The same things were measured in two ways. Each way mixes the same 12 hidden numbers, adds some noise and spreads widely along 6 directions of its own, which tell nothing about the thing.
In the rows, zero is written as 128.
Some things both ways: the first way, then the second way.
[168 111  87 149 141 121  89 123 125 141  40 103 139 120  95  58 148 110
 125 142]
[142 105 135  73 133 144 145 105 158 133 136 130 136 133 155  91 122 147
 135  44  88 158 167 148  69 183 139]

[132 129  93 157 151  90 144  45 117  72 157 116 128 188 123 142 140 192
 134 142]
[114  82 106 187 150 161 126 115  97 130 117 131 106 123 150  78 126 144
 121 127 144 123 107  99 104  89 119]

[176  78 140 114 172  56  66  96  79 172  93  76 144 105 154  51 150  65
 109 118]
[133 122 153 153  92 119  95 131 111 127 136 135  98 110 139 159 121 171
 153 127 147 123  82  82 117 118 159]

[130 117 125 170 133 141 178 117 152 100 148 142 133 128 108 117 109 158
 123 131]
[119 148  81 115 192 143 132 158 147 104  96 118  92 124 139 145 128 104
 145 174 116 123 125 119 128  87 159]

[130  85 115 135 190 142  59 102 109 131 130 112 143 115 130  60 179  85
  71 165]
[ 98  86 157 107  87 168 102 112 102 146 133 133 166 127 120  77 149 138
 138 122 106 121 141 172 144 185 132]

[154  95  99 132 125 125 110 121 135 115 101 116  97 152 115 110 136 143
 138 112]
[100 106 167 143  70 114 127 126  79 120 133 136 120 123 131 110 120 148
 157 144 150 130 111  93 115 127 143]

[159 127  90 198 141 172  68 144 170 166  71  75 158  76 116  37 131 108
  81 133]
[152 105 142 124  94 141  97 128 119 133 126 125 148 125 130 116 127 147
 159 127 149 123 141 149 153 154 129]

[123 134 153 142 154 108 149  60  95 136 212  93 129 129 130 119 122 148
 142 136]
[143 167  96 111 160 127 149 140 146 122 117 117 146 121 141 121 137 111
 116 107 126 124 157 173 137 150 110]

[129  91 136 166 105 178 106 119 125 152 183 113 172 111  52  94 147 135
 142 164]
[154  78 123 170 105 103  97 126 143 139 130 120 143 107 118 153 121 130
  97 145 139  94  79 117 133 112 142]

[137 147 156 146 148 123 141 140 151 134 164 113 154  92 149 146 110 163
 110  67]
[123 185 120 152 114  98 128 149  90 113 137 102 139 126  97 166 117 123
 130 185 196 122 108 136 180 122 127]

[122 149 191 101 130 102 159  85  83 138 101 159 125  91 114 111 123  87
  85  79]
[126 112 177 124 163 120 150 113 161 126  84 137  95 118 130 154 130 113
  96 123 117 165 119 116 106 109 159]

[160 144 150  92 148  85 113 111  85 151 129 110 138 154 133  89 119 122
 124  98]
[149 140  96 132 157 106 164 133 134 117 131 109 155 137 133 100 126 131
 103  64 117 108 111 113  80 123 117]

[154  82 145 170 160  89 114  50  67 176 123  51 138  94 132  54 132  81
 128 161]
[124 182 142  82 116 117 136 170 105 102 115 120 131 115 137 184 100 133
 202 141 150 134 150 143 143 132 179]

[144  98 111 130 120 117 117 135 157 104 145 123 106 153 137 150 123 132
 106  88]
[134 103 106 158 114 119  99 123 123 134 148 156 139 161 142 147 128 114
 126 156 157  95 145 118 170 130  80]

[105 173 188  73 175  86 140 115 109  97 119 182  97 117 157 162 127 117
  63  41]
[160 111 100 166 189 115 111 121 168 112  98 119  77 117 148 144 131 102
  79 166 113 116 110 105 125  83 135]

[165  78 136 132 114 133 102  83 108 155 100 146 194 124  75  43 160  84
 130 185]
[127 104 155 125 109 139 123  81 142 161 146 137 139 144 112 117 152 153
  91  76 139 149 117 131 138 187  82]

[187  65 110  80 110 115 115 118 114 146  96 218 122 174 115  50 160  32
 121 117]
[ 90 110  72 137 177 150 125 130 121 123 117 116  87 114 194  92  88 126
 167 107  67  82 122 114  86 138 102]

[170 117 124 118 137  68 120  96 108 145 170  43 158 141 113 104 109 134
 140 165]
[135 157 137 118 122 104 166 106 125 145 137 137 145 130 111 123 142 137
  88  70 132 150 123 140 129 132 107]

[149 129  93 187 100 142 118 125 178 101  99 162 170 137  89  90 125 178
 104 120]
[148  95  89 177 154 153  74 127 132 122 127 113 105 132 168 144 108 137
 136 146 141  90 100  98 139 130 106]

[137 128 101 166 142  81 106 149 160 104 133 103 158  81  85 104 117 161
  91 136]
[ 90 103 171 175  94 125 102 121  96 157 129 148 107 101 135 147  98 136
 142 148 121 106  88 125 134 128 132]

[128 136 129 140 154 147 123 114 113 138 164 135 136 133  88  98 150 124
 138 117]
[145  80  55 123 181 150 102 146 165 128 114 100 112 100 170  97  91 127
 157 104  54  77 112 132  72 119 151]

[130 104  76 194 177 153 122  99 130 100 141 119 147 155 103  78 151 141
 100 179]
[138 102  38 143 187 162 141 157 146 125 120 108 175 137 131  62 141 108
 118 125 143  99 145 154 104 120 105]

[138 125 145 153 124 140 161  83 105 161 202 148 175 122 134  69 120 140
 159 141]
[126 208 106 126 184 124 180 144 113 100 113 119 139 133 146 111 145 102
  93 116 142 140 165 167 121 133 116]

[123 127 140 169 138 132 136  82 144 106 121 174 141 113  91  48 127 135
 116 144]
[136 114 105 155 145 156  93 123 176 158 118 138 111 129 133  87 165 137
 127 123 142 107 118 124 151 166  60]

[143 125  97 218  98 180 169 106 201 117 165  63 146 131  80 153 100 180
 148 141]
[152 146 157  93  56 137 120 128 122 152 143 149 146 125  75 167 149 143
 142 142 190 182 131 146 207 132 132]

[144 160 102 132 138 109 130 134 165  98 154  52 133 132 110 144 112 203
 137 105]
[117  79 158 166 113 126 116  84 115 151 129 143  98 133 116  85 135 151
 110 120 138 145 109 103 120 111 116]

[110 136 199  82 134 112 148  35  70 129 163 204 116 157 139 155 163  77
 124  62]
[113 145 119 144 154 118 146 130 102 125 116 116 133 119 141 126 102 109
 131 138 132 117 149 162 141 119 115]

[159 130 134  97 188  81 117 135 103 161  99  72 113  78 156  91 119  81
  92 119]
[146 122 162 122 103 112 128 104 150 128 127 143  85 121 130 155 132 127
 108 136 138 170 119 100 140 131 123]

[101 121 184 171 148 124 132  61 103 117 176 106 154 118 119 145 132 169
 137 118]
[142  95 125 127 111 140 102 122 151 152 146 160 171 166  98 140 171 144
 105 110 157 123 130 127 150 138 117]

[146  99  74 196 172  78 121  47 121  84  84  95 144 145  93  69 139  99
  66 213]
[ 84 144 143  92 132 172 153 157  80 131  95 132 132 100 123 125 101 124
 192 136 121 149 136 165 145 103 176]

Other things, the second way, with their names:
K131: [158 116 151 116 146 161 136 101 104 105 114 131 118 128 147 128 122 122
  88 109 113 178 141 142 119  99 182]
K483: [200 105 100 135  96 134  96 115 167 123 165 144 139 161 141 130 154 133
 100 112 164 131 136  93 143 158  89]
K123: [136 156 155 140 102 125 129 124 132 124 136 144 117 139 113 138 159 131
 107 152 187 166 129 113 151 150 111]
K898: [179 149 100 174 179 122 126 135 136 114 112 116 138 119 179 126 103 111
 109 103 141 103 158 169 131 128  97]
K568: [139 116 136  80 138 129 148  96 160 141 132 151 137 137 111 112 162 126
  76  84  93 170 156 158 116 130 149]
K217: [132 148  68 143 180 110 150 169 149 120 111 113 128 119 148 155  87  99
 151 136 134  92 120 126 114 108 107]
K248: [ 93  95 156 148  85 132 134 106  95 161 146 156 172 149 100 102 146 137
 117 115 163 131 137 146 147 154  87]
K635: [142 180 115  91 152 122 165 162 142  98 115 111 138 135 118 121 142 114
 133 120 137 147 136 128 107 130 154]
K384: [125 125 157  53 119 164 155 129 108 106 115 149 153 165 139 128 139 118
 159  87 108 158 171 124 128 144 147]
K549: [125 184 212 102  66  99 157 122  78 132 148 143 144 120 107 144 107 142
 127  81 119 164 119 146 117 139 174]
K536: [146 137 129 128 154 132 109 123 117 105 109 120  90 129 146 159 119 137
 129 124 104 124 100  97 133  89 168]
K761: [ 87 156 119  95 144 119 158 136  82 128 114 108 160 122 131  91 109 131
 166  85  96  96 148 178 129 142 123]
K859: [ 95 171 181  86 152 140 157 137 106 115  92 126 126 124 119 119 126 126
 153 122 124 167 162 171 123 136 177]
K43: [125 121 127 154  98 136  81 146 122 143 147 161 130 123 152 150 115 133
 155 149 123  86 128 139 139 136 138]
K374: [120 173 143 100 160 110 163 116 121 111 107 107 103 115 120 109 138 144
 106  93 100 154 116 132  95 113 171]
K106: [129 138 110 127  94 106 108 147 129 122 148 129 120 130 162 159 100 116
 175 155 150  99 141 118 156 176  80]
K307: [ 90 190 155  91 138 144 131 160 101 129 109 146 138 120 142 148 115 125
 177 116  90 109 150 176 139 142 165]
K176: [121 112  89 157 162 118 116 134 147 135 130 115 130 124 167 122  91 100
 132 138 117  83 145 157 118 166  81]
K821: [129 167 114  96 177 116 135 140 154 140 113 112 139 116 129 115 108 123
 146  96  95 120 163 201 115 148 144]
K499: [170 121 123  93 140 109 126 137 180 104 111 111 123 118 121 124 157 139
 111 109 115 135 111 102  94 127 175]
K690: [156 122 139 113 131 114 117 100 152 105 126 113  89 134 128 122 146 135
  99 136 130 165 127 103 119 137 147]
K737: [ 97 115 146 120 108 124 147 122 106 136 137 133 165 166 105  95 134 124
 147 124 174 139 158 136 133 164  92]
K74: [106 136 175  93  91 124 145 121 111 132 140 138 132 138 124 132 117 149
 160  91 131 155 132 117 106 165 138]
K396: [128 114 137 166 127  98 125 133 135 130 115 105 103 102 107 131 105 124
 127 164 162 132  87 110 119 103 140]
K136: [134 182 106 140 156 122 125 141  84 100 116 107 131 123 157 106 113 133
 146 123 122  97 154 163 139 118 142]
K420: [130 126 133 115 130 143 135 106 179 157 143 170 109 153 115  98 167 129
  98 106 142 170 153 125 119 157  85]
K770: [113  91 151 100 130 117 153 101 147 152 116 133 160 133  79  59 178 149
  94  84 126 157 146 158  97 130 149]
K389: [144  89 123 161 147 131  98 124 152 134 122 153 109 140 145 158 129 131
 120 136 136 115 116  95 122 101 131]
K923: [157 164 106 180 158 101 144 151 138 112 108 133 119 111 162 120 128 115
 111 134 164 109 147 137 122 107 106]
K432: [133 127 127 129  82 124  78 142 111 120 136 124 105 115 147 172 104 133
 177 179 149 105 115 114 180 148 129]
K931: [142 137 150 147 128 110 143  98 134 136 118 119 119 113 116  87 146 148
  89  94 144 153 123 139 122 139 113]
K157: [127 118 126  90 148 145 136 140 163 141 101 129 126 107 137 100 118 114
 154 111  95 137 159 169 108 144 147]
K90: [131 123  91 146 182 157 129 146 134 111  99 110 107  89 153 113 116 128
 125 147 125 131 126 151  98  98 177]
K967: [ 83 131  87 185 177 109 134 149 115 132 117 121 149 145 124 117 126 110
 128 154 156  63 114 128 132 113  78]
K718: [145 154 161 100  93 135 157 128  93 121 137 125 155 118 105 139 124 142
 122  98 145 174 116 143 124 120 181]
K673: [147  92 128 160 153 120 109 124 153 131 111 130 150 117 153  85 144 131
  93  92  89  74 125 146  88 141 128]
K660: [126  83 124 125 149 136 129 109 164 141 117 144 117 124 134  94 156 150
 105  90 106 133 122 113  80 130 136]
K729: [121 196 145  87 100 105 140 167 101 100 111 108 130 115 127 168 113 110
 184 172 158 127 142 142 183 147 137]
K983: [125 141  88 123 175 109 106 143 148 116 111 112 125 154 122 122 140 107
 144 169 129  89 159 146 163 123 109]
K879: [102  97 144 111 141 134 129 136 113 126  91 118 103  87 140 123  86 127
 173 133  81 124 117 140  99  89 196]
K655: [ 95 120 159 121 154 151 137 128 112 130 109 156 105 138 159 165  86 105
 163 141 119 155 161 144 123 113 151]
K464: [155  92 120 207 162 113 120 117 160 127 114 119 108 132 127 140 131 123
  77 148 180 127  87  82 111 103 105]
K539: [147 117 103 174 188 142 150 145 161 127 102 119 142 125 120  90 150 128
  89 105 157 128 104 116  72 102 134]
K618: [169 128 130 190 157 108 119 116 108 100 127 137 109 153 140 203 117 123
  80 161 191 145 117  91 146  58 153]
K866: [152 180  87  95 193 126 147 118 145 118 131  92 125 145 140 136 111 144
 131  66 129 145 148 148 112 154 118]
K288: [151 110  84 180 160 137  99 138 165 131 124 118  76  96 168 151  98 120
 119 154 123 108  85 100 105 116 123]
K670: [ 92 106 146  69  95 156 130 111 114 142 146 144 150 163 141 119 120 131
 175  81 103 134 159 131 130 202  93]
K822: [102  97 128 137 145 137 114 128 112 125 105 137 141 168 128  85 140 112
 154 145 135  96 156 123 153 128  89]
K30: [147 207 119 115 143  95 142 142 138  97 132 101 116 132 156 175 111  99
 124 142 154 130 140 136 151 183  94]
K265: [109 133 168  98  86 143 120 128 119 138 143 156 118 139 122 154 123 129
 156 134 131 156 133 122 137 151 145]
K254: [152 166 164 140  82 120 137 119 129 145 139 132 134 107  92 127 158 146
  88 112 169 159  95 133 152 150 117]
K906: [134  79 104 132 143 166  97 107 116 129 137 118 120 167 161 117  98 122
 149 104  99 104 118  96 129 148  89]
K448: [ 91 184  94 125 154  91 152 146 101 118 132  90 159 145 120 108 115 113
 153 140 157  89 154 170 152 170  76]
K764: [133 117 164 122 101 131 118 113 134 141 127 158  75 112 141 131 120 157
 145  89  95 147  95  83 100 114 150]
K8: [109 104 127 140 146 132 133 112 119 136 117 128 107 131 133  96 118 146
 143  97 113 124 117 106 101 110 123]
K272: [132 134 196  92  86 133 149  94 103 125 120 166 124 136 124  99 165 129
 100 102 111 176 159 140 145 131 144]
K416: [ 99  96 151 162 101 104 114 132 116 148 151 150 141 162 129 102  98 123
 169 137 148  98 142 115 102 146  94]
K658: [144 136 221 101  66 117 131 110  95 146 112 153 147 115  87 159 135 149
 119  92 123 163 109 142 167 101 186]
K942: [135 122 157 187 142 127 131 113 114 118 105 150  87 113 145 114 139 126
  82 145 139 144 107 102 113  75 150]
K354: [141  54  99 159 123 147  96 110 174 147 139 136 119 147 127 108 152 134
 106 136 151 120  99  80 123 150  76]
K208: [152 110 113 132 135 151 103 114 161 156 147 168 150 164 122 137 153 142
 113  90 144 129 149 134 142 139 100]
K555: [114  94 133 132  91 149  91 121 128 136 137 136 131 148 147 155 138 119
 145 154 154 103 118 102 185 199  60]
K976: [180 166 142 115 115 140 128 128 173 133 126 151 126 102 112 116 191 134
  62 114 130 170 130 156 137 137 154]
K587: [127  75 121 134 143 139 107 117 157 136 109 133 105 127 150 111 128 128
 132 111  86 102  98  90 106 126 119]
K631: [132 175 108  88 138 109 159 154 137 117 121 130 123 108 122 133 125 108
 133 131 106 141 141 156 122 103 167]
K815: [150 134 124 122 131 124 123 112 181 150 140 130 144 156 110 132 161 134
 109  99 175 143 142 129 154 195  54]
K910: [124  47  99 144 161 166 110  95 154 157 115 140 121 117 127  73 155 167
 105  90 114 135 122 127  97 106 139]
K940: [153 111 158 106  61 145 101 110 113 141 167 159 162 154 124 149 136 142
 119  92 121 135 128 124 154 163 125]
K328: [116  69 145 173 137  92 143 112 129 119  98 122 124 114 120 156 140 120
  74 162 161 125  88  91 118  90 143]
K687: [ 71 118  73 158 161  93 134 144  83 109 124  73 130 137 149 125  70 115
 176 164 138  55 110 110 122 140  82]
K947: [ 95 116 124 100 113 135 118 139 109 133 129 144 136 154 133 138 116 119
 183 142 115 102 142 121 161 135 110]
K900: [ 94 170 146 126 107 111 121 153  84 121 126 137 120 102 163 160 105 146
 171 118  97  85 104 124 119 136 156]
K98: [131 128  92 141 162 107 119 127 126 109 121  99 102 137 119 112 119 127
 132 161 135 117 123 115 126  91 140]
K518: [129  50 113 185 140 122 115 107 144 140 109 143 120 124 144  85 150 139
  90 117 126  93 100  87 103 101 100]
K409: [ 75 110 123 147 143 104 141 144 113 162 115 153 141 126 105 108 112 148
 172 111 129  95 130 140 106  74 138]
K342: [174 134 120 141 139  99 129 126 170 116 137 139 132 143 142 139 141 101
  70 131 134 133 151 134 117 136 123]
K565: [155 128 158 108 113 143 107 113 153 142 132 129 124 120 117 155 123 136
 118 124 144 172 136 156 145 159 147]
K799: [115 106 152 131  92 145  85 114 119 148 144 152 129 157 130 132 142 159
 161 117 150 112 131 108 159 165  92]
K800: [ 92  95 190 123  75 130 134  98  84 139 133 152 139 143 113 103 142 146
 125 109 129 144 119 114 120 139 138]
K848: [ 74 151 144 137 107 108 123 155  51 110 114 112 121 108 136 153  86 126
 191 183 136  95 116 131 149 103 165]
K997: [ 89 113 116 131 148 136 142 127 133 148 131 156 111 143 137 111 122 130
 147 108 117 126 131 108  94 120 114]
K648: [140 145  73 188 151  99 121 161 135 108 125 113 113 116 151 143 117 110
 121 178 166  83 108 107 129 111 101]
K594: [138  82 113 139 152 109 133  99 171 140 106 133 131 148 117  66 178 133
  91 107 141 126 146 112 128 128  79]
K979: [143 123 150 167  86 120 120 111 115 142 149 155 155 159 136 111 142 121
 108 120 181 123 151 131 162 172  50]
K630: [138 120 161 145  74 130 109 124 131 153 168 170 177 185 108 131 153 123
 124 129 190 130 159 130 165 187  61]
K259: [162 112 143 138 115 131 113 124 174 147 134 165 147 154 118 109 171 124
  98 110 147 132 146 127 128 151 103]
K68: [178 150 124 113 109 127 133 110 150 113 136 121 113 122 159 128 144 122
  89  92 113 139 115 110 138 173  92]
K733: [144 151 113 141 162 133 127 123 154 141 129 150 142 136 127 126 157 128
  87 113 149 138 167 176 145 129 115]

Some of these things the first way, each followed by its name:
[143 106  75 175 141 126 121 123 164  85 118 127 131 141 112 129 147 153
  90 106] : K90
[146 140 151 124 131 140 135  81 101 155 161 127 158 156 127 135 149 111
 139  81] : K718
[146  99 176  57 125  61  79   4  50 131 156  72 116 204 110 112 164  36
  93 131] : K658
[166  87 104  94 126 123 133 159 153 127 155 109  84 165 127 139 128  78
 120  83] : K631
[153 126  97 113 128 116 125 135 141 120 160  52  97 147 100 137 128 114
 100  96] : K879
[141 135 113 151 180 125 124 164 151 117  80 129 128  89 131  94 119 141
  79 111] : K354
[147 102  98 154  96 113 126 127 188  84 176  88 127 157 121 164 118 171
 115  78] : K733
[145 143 140 174  97 116 149 157 182 141 175  41 141  87  96 144  81 162
 152  62] : K409
[141 182 166 104 161  83 136 115 121 129  96 131 127 111 156 130 112 134
 106  49] : K8
[146 109 115 142 105 160 122 136 151 118  47 183 143 123  46  75 154  91
 115 121] : K396
[118 141 144 128 122 142 152  80 125 108 195  99 105 157 129 118 112 164
 123 107] : K822
[128 175 165  83 138 118 149  66  90 113 142 192 134 188 135 136 148 128
 116  66] : K906
[135 138 143 141 134 167 130 124 151 128  94 154 155 121  99 101 139 143
 148 108] : K98
[149 163 147 158  98 141 145 107 144 153 169 105 190 123 102  89  94 180
 150 128] : K536
[139  98 141 148 122 126 125  94 120 141 166 111 138 120 112 110 131 131
 140 128] : K848
[149 147 115 135 181  90 111  99 103 137 107 126 142 117 128  50 109 151
 109 192] : K68
[137  80 154 118 122 147 143  74  97 140 133 184 127 142 124  86 160  87
 148 105] : K123
[134 163 103 173 160  63 117 126 154 101 117  87 103  96 153 110  84 184
  81  88] : K923
[142 145 121  98 186  46  98 115 109 108 121 102 115 123 175 105 125 117
  62  88] : K942
[146 133 143 161 119 134 145 124 153 134  95 132 146  89 106  90 106 147
 118 100] : K815
[147 127 164  94 142 132 107 132 113 163 109 145 138 106 154 102 139  84
 103  67] : K800
[165  57 107 120 108 169 103 120 132 152 180  14 127 151  82  96 152 109
 156 157] : K770
[141 125  87 166 152 110 149 156 180  84  96 110 124 109 105 111 109 170
 128 126] : K420
[146 130 115 125 177  26 101 113 138  76 136  30 102 149 169 171 112 156
  69  69] : K208
[130 173 139 154 137 119 148 150 140 125 125 119 160  82 114 114 105 179
  94  74] : K464
[145  90 135 140 125 148 144 129 115 166 202 134 134 115 122  85 130 113
 152 111] : K648
[126 145 163 122 128 134 149 108 113 151 225  93 118 119 139 139 107 162
 142  88] : K518
[145 124 168 121  85 146 139 108 152 140 143 153 118 135 140 130 121 127
 135  28] : K799
[162 107 142 130 128 118 113 114 107 163  41 158 150 103 107  57 142  78
 128 107] : K74
[147 113 137 115 143  86 172  89  71 152 240  60 118 146 110 113 115 106
 149 127] : K217
[143 129 129 120 144 104 153 102 109 123 160  86 106 143 137 145 114 160
 136 106] : K670
[157 130  93 137 176  97  94 195 180 115  85  50 139  88 141 133 105 141
  70 121] : K568
[131 136 144 141 170  93 123 121 124 119 108  96 119  93 135 124 116 156
 110 101] : K660
[119 166 125 169 136 102 140 109 146  63  65 186 134 142  97 111 121 177
  74  67] : K539
[143 174 145 107 142 103 132 111 134 135 170  69 125 120 139 135 110 170
 127  73] : K931
[160 113  98 166  86 136 158 140 158 124 140 132 148 120  78  84  94 197
 155 148] : K30
[120 134 154 148 159 137 137  86 105 126  88 148 132 105 123 102 144 127
 122 105] : K737
[159 111 101 173 152 132 117 177 157 156  96  97 163  65 117  64 119 112
 111 126] : K265
[136 138 203  83 150 102 148 155 108 173 220 127 137  84 188 127 109  91
  91   9] : K967
[145 111 124 131 132 128 117 101 137 115 108  77 105 134 107  86 113 139
 114 156] : K594
[147  81 168 127 122 152 130 134  92 195 152 110 155  63 124  95 127  77
  98 131] : K328
[127 110 165  92 161 111 111  54  75 130 128 134 127 140 121 126 189  60
 109  82] : K565
[181 141 142 138  95 132 135 113 143 167  93 130 196 125 110  84 121 131
 151  87] : K866
[146 111 141 111 114 125 105 116 134 135 142 111 137 133  83  95 152  82
 125  90] : K821
